All groups share one centre, and each spreads out both ways along 12 directions, with some noise.
(in the rows, 128 means zero)
Known rows, each followed by its group:
[129 169 147 132 110 133 108 166 115  78  91 113 165 121 103 181 103] => j551
[109 128 107 112 124 142 158 123 126  65  86  99 186 107  90 114  96] => j753
[ 78 173  96 142 149 148 184 183  75 127 111 146 136 122 141 121 123] => j97
[ 75 101 118 142 170 153 136 208 110 133  85  99 121 114 148 157 111] => j828
[ 84 115 110 130 122  72 158 147 114 110 133 138 118 138 121 101 122] => j551
[ 79 135  97 107 128 140 150 136 138 115 109  77 140 137  86 122 128] => j828
[ 88 116  90 106 129 124 164 127 127 108 152 110 117 105 105 139 162] => j551
[114 111 102 118 103 117 154 169 113  95 129  96 105 113 144  88 126] => j828
[158 150 121 101 118 184 152 155 121  74  70 117 192 154 115  98 100] => j551
[147 148 113 117 117 110 152 159 137 140 129 132 125 126 145 153 113] => j753
[ 60 159 128 137 114 136 121 196 111 115 100  71 114 123 144 129 108] => j97
[104 155  87 121 205 153 159 169 111 167  89 101  98 124 138 147  94] => j551
[ 89 137 113 137 111 151 129 157 128 144 152 129 134 142 113 163 155] => j97
[123 167 137 120 118 115 159 132 111 111  93 130 139 155 122  71 121] => j97
[103 143  87 111 168 158 120 133 107  60 115 118 110 116 125 115 102] => j97
[ 87 183 121 134 100 139 103 112 160 101 130 156 150 142 120 158 106] => j828
[ 61 147 133 178  97 123 100 119 151 121 106 124 112 101 149  94  87] => j753
[105 134 131 144  81 146 100 155 107  67 120  90 172 115 109 120 106] => j97
[102 123  89 131 153 126 130 149 118 138 151 141 117 134 146 133 104] => j828
[140 104 105 127 144 182 124 183  87  96 124 103 127 118 108 153 144] => j753
[140 116 125 153 143 130 148 134 111 173 105 105  85 119 131  74 135] => j828
[ 64 154 120 101  85 165 148 159 114  89 162  98 198 111 132 163 151] => j828
[136  88 107 139 132 143 136 200  70  79 140 119 106  94 138 141 145] => j97
[100  85  83 115 183 165 100 132  99 116 157  94 143 137 111 125 104] => j97
[106  67 133 119  96  79 115 144 130  80 142  95 150 114 121 128 116] => j753
[107 130 133 189  69 112 128 138 111  71 130 162  96  69 118 128 156] => j551
[111 127  97 123 131 156 128 159 103  98 139 102 125 109 139 124 117] => j97
[114 114  93 137 147 141 137 146 140 131 129 146 114 112 146 145 107] => j753
[101 162 147 200 125 181  99 167 141 125  55 184 120 137 128 155 110] => j828
[106 180 130 104 132 125 124 226  68 107 131 115  92 191 147 131 143] => j753
[113 142  74 119 136 173 150 149  89 146 180 139 161 151 143 107 124] => j97
[111 135 111 111 136 116 159 135 132 161 132 100 127 123 129 126 127] => j97
[ 83 108 111 151 122 126 144 116 127 142 154 122  94  87 125 122 167] => j753
[135 169 140 139  73 147 150 127  88 137 183 147 155 114 146 112 175] => j828
[107 144 122 122 111 135 157 183 129 104  96 115 116 126 152 118 126] => j97
[110 101 134 146  91 110 125 166 112  81 126 136 135 125 146 100 123] => j753
[126 192 121 134 146 132 128 116 103 154 127 127 114 147 115 117 118] => j753
[111 128 139 129 116 112 148 163 133 109  88 120 112 124 123 133 139] => j551
[107 132 113  71 160 120 144 159 118 103 112  95 114 184 118 110 134] => j828
[126 152 159 117  77  82 149 134 153  72  79 119 158 126  96 140 122] => j97
[124 117 115  60 154 132 140 127 108  73 135  74 105 142 115 101 160] => j828
[ 81 115 179 179 172  54  80 125 121 202  98  89 108 120  92 183 100] => j551
[ 44 134 116 103  85 101 120 147 152  82 144  58 128 104 126 148 121] => j551
[129 142  82 112 175 179 185 114 105  49  79 137 127  80  69 145 151] => j753
[ 39  80 134 173  57 159 145 183 147 100 106 121 133 108 126 116 180] => j551
[105 107  90 127 180 136 115 131 108 149 156 123 158 134 121 155  86] => j97
[137 140  85 155 198 115 169 165  56 139 131 185  79 113 121 146 128] => j551
[123 129 115 128 117 120 156 147 100  89 144 128 113  76 119 162 161] => j828
[113 152  99 125 110 160 150 171 108 102 157 134  98 100 147 154 165] => j551
[129 121 139 149  79 100 126 147  92 122 153 109 130 112 151  73 123] => j753
[119 153  94 131 145 154 172 127 118 162 135 125 119 103 116 141 150] => j753
[125 120 127 129 166 135 131 216  91 117 138 205 134 155 202 174 114] => j828
[120 138 123 131 119 117 141 142 118 148 124 138 139 169 146  76 105] => j551
[118 150 119 150 115 123 160 183 109 111  88 121 120  88 145 137 104] => j551
[100 161  97 107 154 165 154 153 158 117  97 132  94 129 109 187 151] => j753
[106 144 145 131 179 158  80 114 138 106  67 102  78 149  97 124 124] => j828

New rows, each followed by its group:
[103 199 129 113  91 146 133 105 147 114 119 136 158 183  81 121 143] => j828
[ 66 160 121 115 119  83 152 162 130  84 113 141  96 137 145 129 127] => j753
[ 77 136 115 151 144 104 109 124 173 129  86 106  91 100 111 163  84] => j828
[144 143  95 137 104 156 126 101  95  74 159 155 136 128  87  96 147] => j828
[104 127 122 153 128 150 124 135  91 194 175  95 101 117 118 128 177] => j753
[133 105 100 116 117 124 179 171  91 108 148 119 120 102 140 113 151] => j828
[122 157 116 112 135 137 139 151 105  86 112 120 107 139 115 119 137] => j753
[ 76 148 108 157  98 150 135 148 128 132 111 105 162 125 103 124 109] => j828
[106 115  96 100 151 135 174 159 154  97  89 124  94 112 123 151 144] => j828
[ 39 162  99 134 155 162 158 198 127 112  67  96 109 103 152 139  99] => j97
[102 128 112 159 130 140 146 129 138 103 100 156 134  90 114 151 122] => j753
[ 79 109 120 151 115 128 141 157 131 105 114 101  81  72 127 145 157] => j551
[ 88 157 117 146 122 152 148 177 105 130 105 120 121 126 148 108 121] => j97
[ 90 122  89 164 139 128 138 181 144 161 108 159 121 145 155 130  72] => j828
[122 100 122 155 156 125 131 144  92  91  93 133 156 100 104 138  99] => j97
[ 91 189 111 135  81 164 154 121 119 116 130 109 149 116 113  95 142] => j97
[111 170 148 148  85 100 175 143 117 139  86  86 129  82 127 105 129] => j97
[149 114 112 155  92 170 117 154  83 166 189 103 122 113 157  88 147] => j97
[101 163 128 108 118 138 134 176 146  83  70  73 121 108 132 154 103] => j551
[113 120 128 166 119 136 126 167 110 144 130 143 136 107 168 126 103] => j828
[108 115 120 121 108 118 151 143 124 116 149 121 116 114 124 135 167] => j551
[129 121 109 111  88 177 141 131 126 104 146  76 149  92 145  90 138] => j551
[ 97 127  90  96 167 134 119 149  95 126 172 100 111 148 132 133 129] => j551
[ 48 157 103 152 152 166 117 150 136 135  85 132 143 171 100 130  96] => j551
[ 66 151  91 137 160 168 146 214  54 113 143 158 116 173 133 134 155] => j97
[ 89 138  94 115 148 143 140 135 123 102 122 127 130 150 105 118 123] => j551
[167 154 118 135 124 166 137 119 104 110 108 122 138 117 102 106 128] => j753
[133 133 108 102 133 146 144 135 114  69 118  76  87  82  91 146 167] => j753
[ 81 172 119 104 109 120 104 128 173  88 148 145 116 129 167 168 111] => j828
[ 65 155  78 118 128 121 134 149  90 107 177 136 192 158 102 148  96] => j551
[140 177  90 156 174 154 172 150  91 159  99 177 129 128 120 135 104] => j551
[160 173  87 140 148 132 179 119  89 139 120 104 127  46 117 141 101] => j753
[168 141  94 149 104 162 193 150 132 145 112 140 144  63 144 139 120] => j753
[107 158 145 133 134 146 105 152 151 114  89 149  96 151 157 135 123] => j828
[135 144 102 103 140  85 211 137 115 163 135 104 122  78 144 135 128] => j97
[121 150 140 161 144 127 140 132  86 106  82 147 110 125 109  87 133] => j97
[ 71  91  89 116 132 134 184 177  89  88 137 130 150 127 147  81 135] => j753
[124 140 114 165 161 163 124 137  93 125 111 156 146 118  95 157 120] => j753
[113 147 104 101 123 175 140 149 105 128 172 135 122 166 167  84 156] => j828
[123 117  93 122  85 182 145 158 111 135 169  93 154 118 143 102 145] => j97
[ 70 168  91 133  93 138 141 149 167 112 107 144 156 156 105 145 100] => j828
[139 156 145 144  50 104 144 200 138  89  88  63  91  30 194 134  96] => j97
[123 101 122 154 107 155 143 166 104  68  81 128 127 108 129  79 123] => j551
[ 96 151 149 163 158 152 111 152  85 201 102  83 108 161 114  95 136] => j828
[102 125  93 133 164 159 167 145  96 136 129 121 102 108 122 118 156] => j97
[103 133 138 139 123 145 146 168 158  95  63 146  67 127 131 138 164] => j97
[ 95 123 139 128 104 189 113 208 112 100 104  99 156 168  99 156 163] => j753
[ 99 164 110 117 121 147 124 154  97  91 159 152 143 152 121 153 143] => j828
[ 74 164 108 125  73 163 131 141 135  60 136 115 166 112 103 149 136] => j828
[ 99 134  94 141  98 121 155 172 115  94 122 114 107 106 112 127 132] => j828
[114 141  90 111 134 129 177 108 162  86  86 143 162 105 126 112  79] => j753
[133 106 128 133 128 126 129 141 103 126 140 115 136 109 157 103 115] => j828
[162 115 101 109 142 125 174 146  77 137 177 155 121 131 132 122 169] => j551
[138 126  92 103 116 124 172 152 161  98 101 113 143  89 139 153  91] => j753
[ 98 125 123 141 128 145 138 170 112 132 121 119 144 121 146 132 119] => j828
[ 88 161  94 125  87 146 188 127 203 113  82 142 128 105 103 157 141] => j828
[113 146 108 105 134 117 109 130 130  91 132 116  79 152 128 104 121] => j828
[ 91 153  98 176 139 183 133 180  70 126 129 108  66  72 160 109 142] => j97
[134  63 114 182 114 139 149 113 153 137 127 188 170  77 115 160 126] => j753
[ 89 106  93 138 138 129 122 182  76 121 140  77 122 132 125  98 103] => j828
[119 121 105 129 109 146 155 149 111 106 136 119 129 109 130 108 140] => j828
